There are 8 hidden switches. A switch that is on adds its own fixed numbers to the row, and there is some noise. The rows also spread widely along 10 directions, which tell nothing about the answers.
In the rows, zero is written as 128.
Some rows, each with its switches (1 for on, 0 for off) after it:
[109 177 144  92  43 122 118 108 157 113 128 115  97 157  97 138  98 161
 114 157 104  91 150 127 108 100 189 122 149 143  76 142  99 145 143]
1 0 0 1 0 1 0 1
[145 170 101 103 139 114 182 104  93 126 172 125 137 151 105 113 116 142
 115 143 126 131  72 187 129  95 148  99 166  85  46 104 137 136 150]
1 0 0 1 1 0 1 1
[122 119 139 149 116 152  98 146 116 131  88 135 126 106 147 149 104 153
 133 110 123 129 143 116 129 145 138 165 123 136 150 132 120 127  93]
1 1 0 0 0 0 0 0
[130  87  92 124 139 137 135 144 128 138 105 119 126 103 141 108 127 135
 145 137 161 117 137 137 150 139 129 125 112 126 131 109 137 124 138]
0 0 0 0 1 0 1 1
[144 125 151 140 124 133 104 107  96 124 127 146 111 133 137 128 114  97
 102 119 153 128 115 141 133 152 149 153  86 113 146 129 143 129  75]
1 0 0 1 0 0 0 1
[144 110 108 140 133 103 142 123 121 116 120 127 152 103 126  86  98 119
 128 142 146 132 109 164 141 132 154 106 145 116 110 110 129 131 125]
1 1 0 0 1 1 1 1
[129 105 113 164 131 155 131 114 123 155 132 159  70 115 149 106 148 113
 144  98 157 125 110 135 107 138 134 146  76 134 124  88 126 135 112]
1 1 0 0 1 1 1 1
[114 133 108  61  68 117 148 161 117 120 103 107  68 133 108 142  98 159
 104 153 134 110 177 117 164 129 149 143 134 111  68 126 131 136 150]
0 0 1 0 1 0 0 1
[110  62  69 145 144 169 103 163 176 127  94 104 140  82 146  98  80 161
 179 140 124 109 118 150 135 144 156 117 122 178  97 124 121 128 149]
1 0 0 1 1 1 1 1
[137 141 145 150 142 143 126 156 123 149  97 164 124  91 129 111 171 139
 172  91 156 124 130 108 109 119 106 164 161 140 187  84 131 141 103]
1 0 0 1 1 0 1 1
[136 132 113 126  98 140 147 140 123 122 104 107 127 133 136 111  86 127
 115 139 155 113 127 113 132 111 145 121 120 146 148 141 117 123 120]
1 0 0 0 0 0 0 0
[137 159 125 145 128 159 152 123 103 142 126 134 138 145 140 118 107 143
 135 117 130 129  81 148 103 106 145 138 145 124 107 123 118 131 121]
1 0 0 1 1 0 1 1
[135  90  84 133 174 132 142 160 138 120 118 110 134 125 134  85  98  94
 145 145 175 123  85 156 146 135 124  88 104 161 133 126 137 127 126]
0 0 0 1 1 0 1 1
[138 148 110 119 132 159 175 176 100 148 107 139  80 143 135 112 124 116
 124 105 180 139 106 110 127 116 102 150 120 139 147 116 128 133 105]
0 0 0 1 1 0 1 0
[116 152 152 121 131 129 107 140 141 129 116 140 117 137 121 135 141 128
 151 126 142 113 124 119 113 121 133 128 139 156 151 129 123 138 114]
0 0 0 1 0 0 1 1
[150 139 125 135  96 126 152 111  99 122 116 135 128 111 132  97 102 128
  97 128 145 139 121 151 128 121 158 148 136  90 118 101 130 129 106]
1 1 0 1 1 1 0 0
[128 125 119 128 164 140 111  89 124 138 161 134 117 131 137 156 158 145
 134 119 125 113 102 173 128 140 136 100 118 110  98 101 141 143 139]
1 0 0 0 1 1 1 0
[127 142 145 129 143 119 100 130 119 123 124 150 138 102 117 147 138 158
 152 113 106 134 137 137 126 139 130 146 162 115 112 117 141 134 119]
1 0 1 0 0 0 1 1
[138 138 139 138 143 117 122 110 114 119 125 135 146 121 131 135 115 120
 121 132 110 148 102 160 129 149 140 127 145 103 101 134 130 124 112]
0 0 0 0 1 0 1 0
[141 137 128 156 134 116 137  95 115 115 140 152 135 117 129  94 102  98
 118 130 114 158  87 178 115 143 160 137 129  99  63 123 135 120 111]
0 0 1 1 1 1 1 1
[137 130 114 138 184 116 136 139 116 119 153 143 119 127 119 123 135 106
 149 112 146 137  85 151 133 131 108 102 128 145 116 116 149 135 119]
1 0 1 0 0 0 1 1
[131 144 121 151 134 113 153  89 145 119 158 129 117 156 122  99 136  97
 143 140 154 103  65 162  97  94 158  76 111 158 125  99 119 142 141]
1 1 0 1 1 0 0 1
[121 157 143 142 120 156 126 152 123 137 112 150  98 131 123 131 110 146
 136  99 109 135 108 117 103 134 133 170 147 143 105 126 110 146 101]
1 0 0 1 1 1 0 1
[134 152 145 103 131 107 131 148 125 126 122 143  84 134 110 134 141 118
 126 115 157 116 129 114 137 135 117 120 146 139 149 112 127 159 107]
1 0 0 0 1 1 1 1
[129  92 130 152 201 130  72 152 133 102 112 115 181 101 140 138  94 130
 158 125 123 128  99 158 147 161 130 112 132 155 148 139 151 132 100]
1 0 1 1 0 0 0 1

New rows, each followed by its switches (1 for on, 0 for off):
[149 126  76 110  98 132 188 150  80 136 107 124 131 103 127  82  79 163
 109 136 155 139 132 146 155 112 148 149 159  79  74 103 130 120 142]
1 1 0 0 1 1 1 1
[120 120 107  93 132  97 125 128 148 113 151 120  81 143 103 128 133 107
 135 149 157  97 120 150 144 131 137  75 101 162 111 121 141 146 142]
1 0 0 0 0 0 1 1
[122 121 103 121 127 149 141 119 107 138 122 130 118 114 139 120 130 157
 136 130 140 125 122 163 134 122 150 144 119  98  87  96 142 125 142]
0 1 1 1 1 0 1 1
[141 142 137 137 143 130 134 135 102 132 120 147 123 129 131 115 120 108
 123 120 145 144  98 143 125 141 131 144 129 115 125 126 132 129  97]
0 0 0 1 1 0 1 1
[126 104  90 107 109 136 116 122 126 107 105  77 181 110 142 128  58 170
 124 168 117 110 143 166 162 131 174 101 139 112  93 146 135 108 155]
1 0 1 0 0 0 1 0
[129 140 139 153 155 134 114 103 109 127 142 143 118 142 143 145 123 115
 137 109 120 136  89 154 117 148 140 127 113 124 103 125 136 133 111]
1 0 1 0 1 0 1 1
[138 120 128 161 115 128 127  98 125 117 113 120 167 115 145 101  83 126
 117 139 116 134 108 150 119 136 168 126 133 116 108 133 113 123 124]
1 0 0 0 1 1 0 1
[136 131 133  83  82 100 117 142 100 114  98 142 115  81 106 120 111 156
 104 139 130 139 198 124 168 147 145 172 165  68  94 122 149 125 116]
0 0 1 0 0 1 1 1
[131 170 168 146 130 146 120 112  97 144 139 173  67 154 140 145 152 107
 122  81 156 129 117 109  97 136 117 157  91 136 154 121 130 143  82]
1 0 1 0 0 1 1 1
[134 145 158 119 103  95 105  97 121 106 128 136 105 128 111 132 127 105
 110 138 134 122 137 145 134 141 164 133 124 107 121 113 142 142 103]
1 0 1 1 1 0 0 1
[ 97 114 113 103 128 137 105 151 153 124 118 102  89 158 128 160  93 133
 143 148 119 101 119 135 139 152 150 101 103 174  88 155 114 140 139]
0 0 0 0 1 0 1 1
[109 160 164 133  46 129 101 126 165 141  94 173  79  78 100 143 170 176
 167 102  77 127 188  90  83 121 149 196 187 130 111  95 103 134 131]
1 0 0 0 1 0 1 0
[132 109 141 139 158 115  73 131 143 107 121 137 149 102 122 124  98 115
 141 130 118 132 112 158 138 168 147 118 137 146 123 140 137 139  93]
1 0 0 1 0 1 1 1
[125 108 110 133 111 141 120 141 121 136 114 150 113  80 128 116 123 161
 134 120 110 149 152 143 131 142 139 168 140 106  79 111 132 119 124]
0 1 0 0 0 1 1 0
[123 152 130 144 126 156 145 123 110 141 124 136 134 133 141 140 122 159
 127 114  96 147 106 136 107 116 131 154 152 110  92 122 112 121 128]
0 0 0 0 1 0 0 0
[112 121 121  68 100 116 117 145 108 122 103 107  91 127 122 161 127 166
 110 148 149 102 179 129 171 139 146 135 121 102 107 112 146 141 140]
0 1 1 0 1 0 0 1
[128 122 144 109  83 110  92  93 115 131 118 144 105 106 121 144 142 145
 121 136 138 108 176 141 142 141 168 153 119  92 123 102 141 131 114]
1 1 0 0 0 0 1 1
[134 139 121 138 142 152 137 110 100 133 133 131 121 148 148 118 103 118
 113 124 148 134  93 159 125 137 147 132 101 109  97 128 134 128 113]
0 0 1 1 1 1 1 1
[ 99 117  98 117 127 127 113  87 182 130 188 136  83 126  93 133 183 154
 175 142 103  85 116 174 102 100 159  84 112 161  49  80 133 145 189]
1 0 0 1 0 0 0 1
[131 144 133 150 140 151 121 134 110 146 123 167 144  96 129 116 147 163
 156 106 104 151 116 141 103 121 127 178 166 106  98 109 132 115 117]
0 0 0 1 0 0 1 1
[136 132 116 118  93 120 136  74 128 134 151 136  90 141 122 101 151  96
 118 145 182  91 124 150 118 102 164 102  80 128 135  94 137 130 130]
1 0 0 1 0 0 1 1
[128 142 174 133 118 108  95 114 131 110 102 135 121 128 131 131 136 100
 124 130 146 120 135 124 123 141 149 140 123 131 169 126 135 138  94]
0 0 1 1 1 0 0 1
[125 143 173 127 131  85  88 103 146  97 110 124 167 116 123 136 131 126
 129 148 120 119 141 136 133 144 155 108 162 120 154 129 126 141 123]
0 0 1 0 1 1 0 1
[140  84  89 119 158 126 121 155 140 116 115 110 138  98 128  88 105 113
 142 143 183 104 118 150 161 135 135  93 113 157 155 118 147 133 121]
1 0 0 1 0 1 1 1
[115 103 105 101 124 106  93  94 160 117 159 131  94 103 100 134 136 137
 138 153 107 107 132 189 141 152 172 107 122 113  49 101 145 147 147]
1 0 0 1 1 1 1 1
[114 137 128 128 149 156 132 159 114 143 103 138  87 136 148 154 143 143
 146  98 152 126 124 112 121 135 106 144 115 149 151 115 129 138 113]
0 1 1 0 1 0 1 0
[129 158 146 156 141 125 132 121 127 123 138 152 113 133 120 117 136 122
 142 112 124 131  87 142  95 119 139 128 141 146 120 105 116 151 110]
1 1 0 1 1 1 0 1
[131 149 153 160 151 106 127 111 128 113 125 149 166 116 128 117 132 121
 150 122 107 149  94 149 106 130 135 125 169 120 118 121 125 125 125]
0 0 1 0 1 0 1 1
[129 156 126  79 113 103 125 141 135  96 120  97 145 133 100 139  74 150
 112 160 111 117 123 158 152 134 159  95 186 122  81 145 120 149 131]
1 0 0 1 1 1 1 0
[125 113 114 153 147 155 129 130 131 138 120 131 107 140 150 111 112 100
 138 126 154 123  87 141 115 137 141 127  84 154 130 131 123 125 111]
0 0 0 1 1 0 1 1
[130 125 134 153 116 149 107 121 139 125 113 143 132 106 140 111 101 120
 131 127 117 142 116 142 112 142 154 151 119 134 111 140 119 117 100]
0 0 0 1 0 1 1 0
[120 139 158 167 120 112  97 106 157 110 100 132 183 114 130 123 100 143
 164 141  89 126 106 144  99 132 174 118 169 146 125 136 103 130 125]
1 1 0 0 1 0 1 1
[132 169 142 163 114 143 154  90 118 143 129 152 141 128 147 110 153 144
 137 115 127 134 102 138  82  95 141 139 149 108 126  99 105 125 133]
0 1 0 0 1 1 1 0
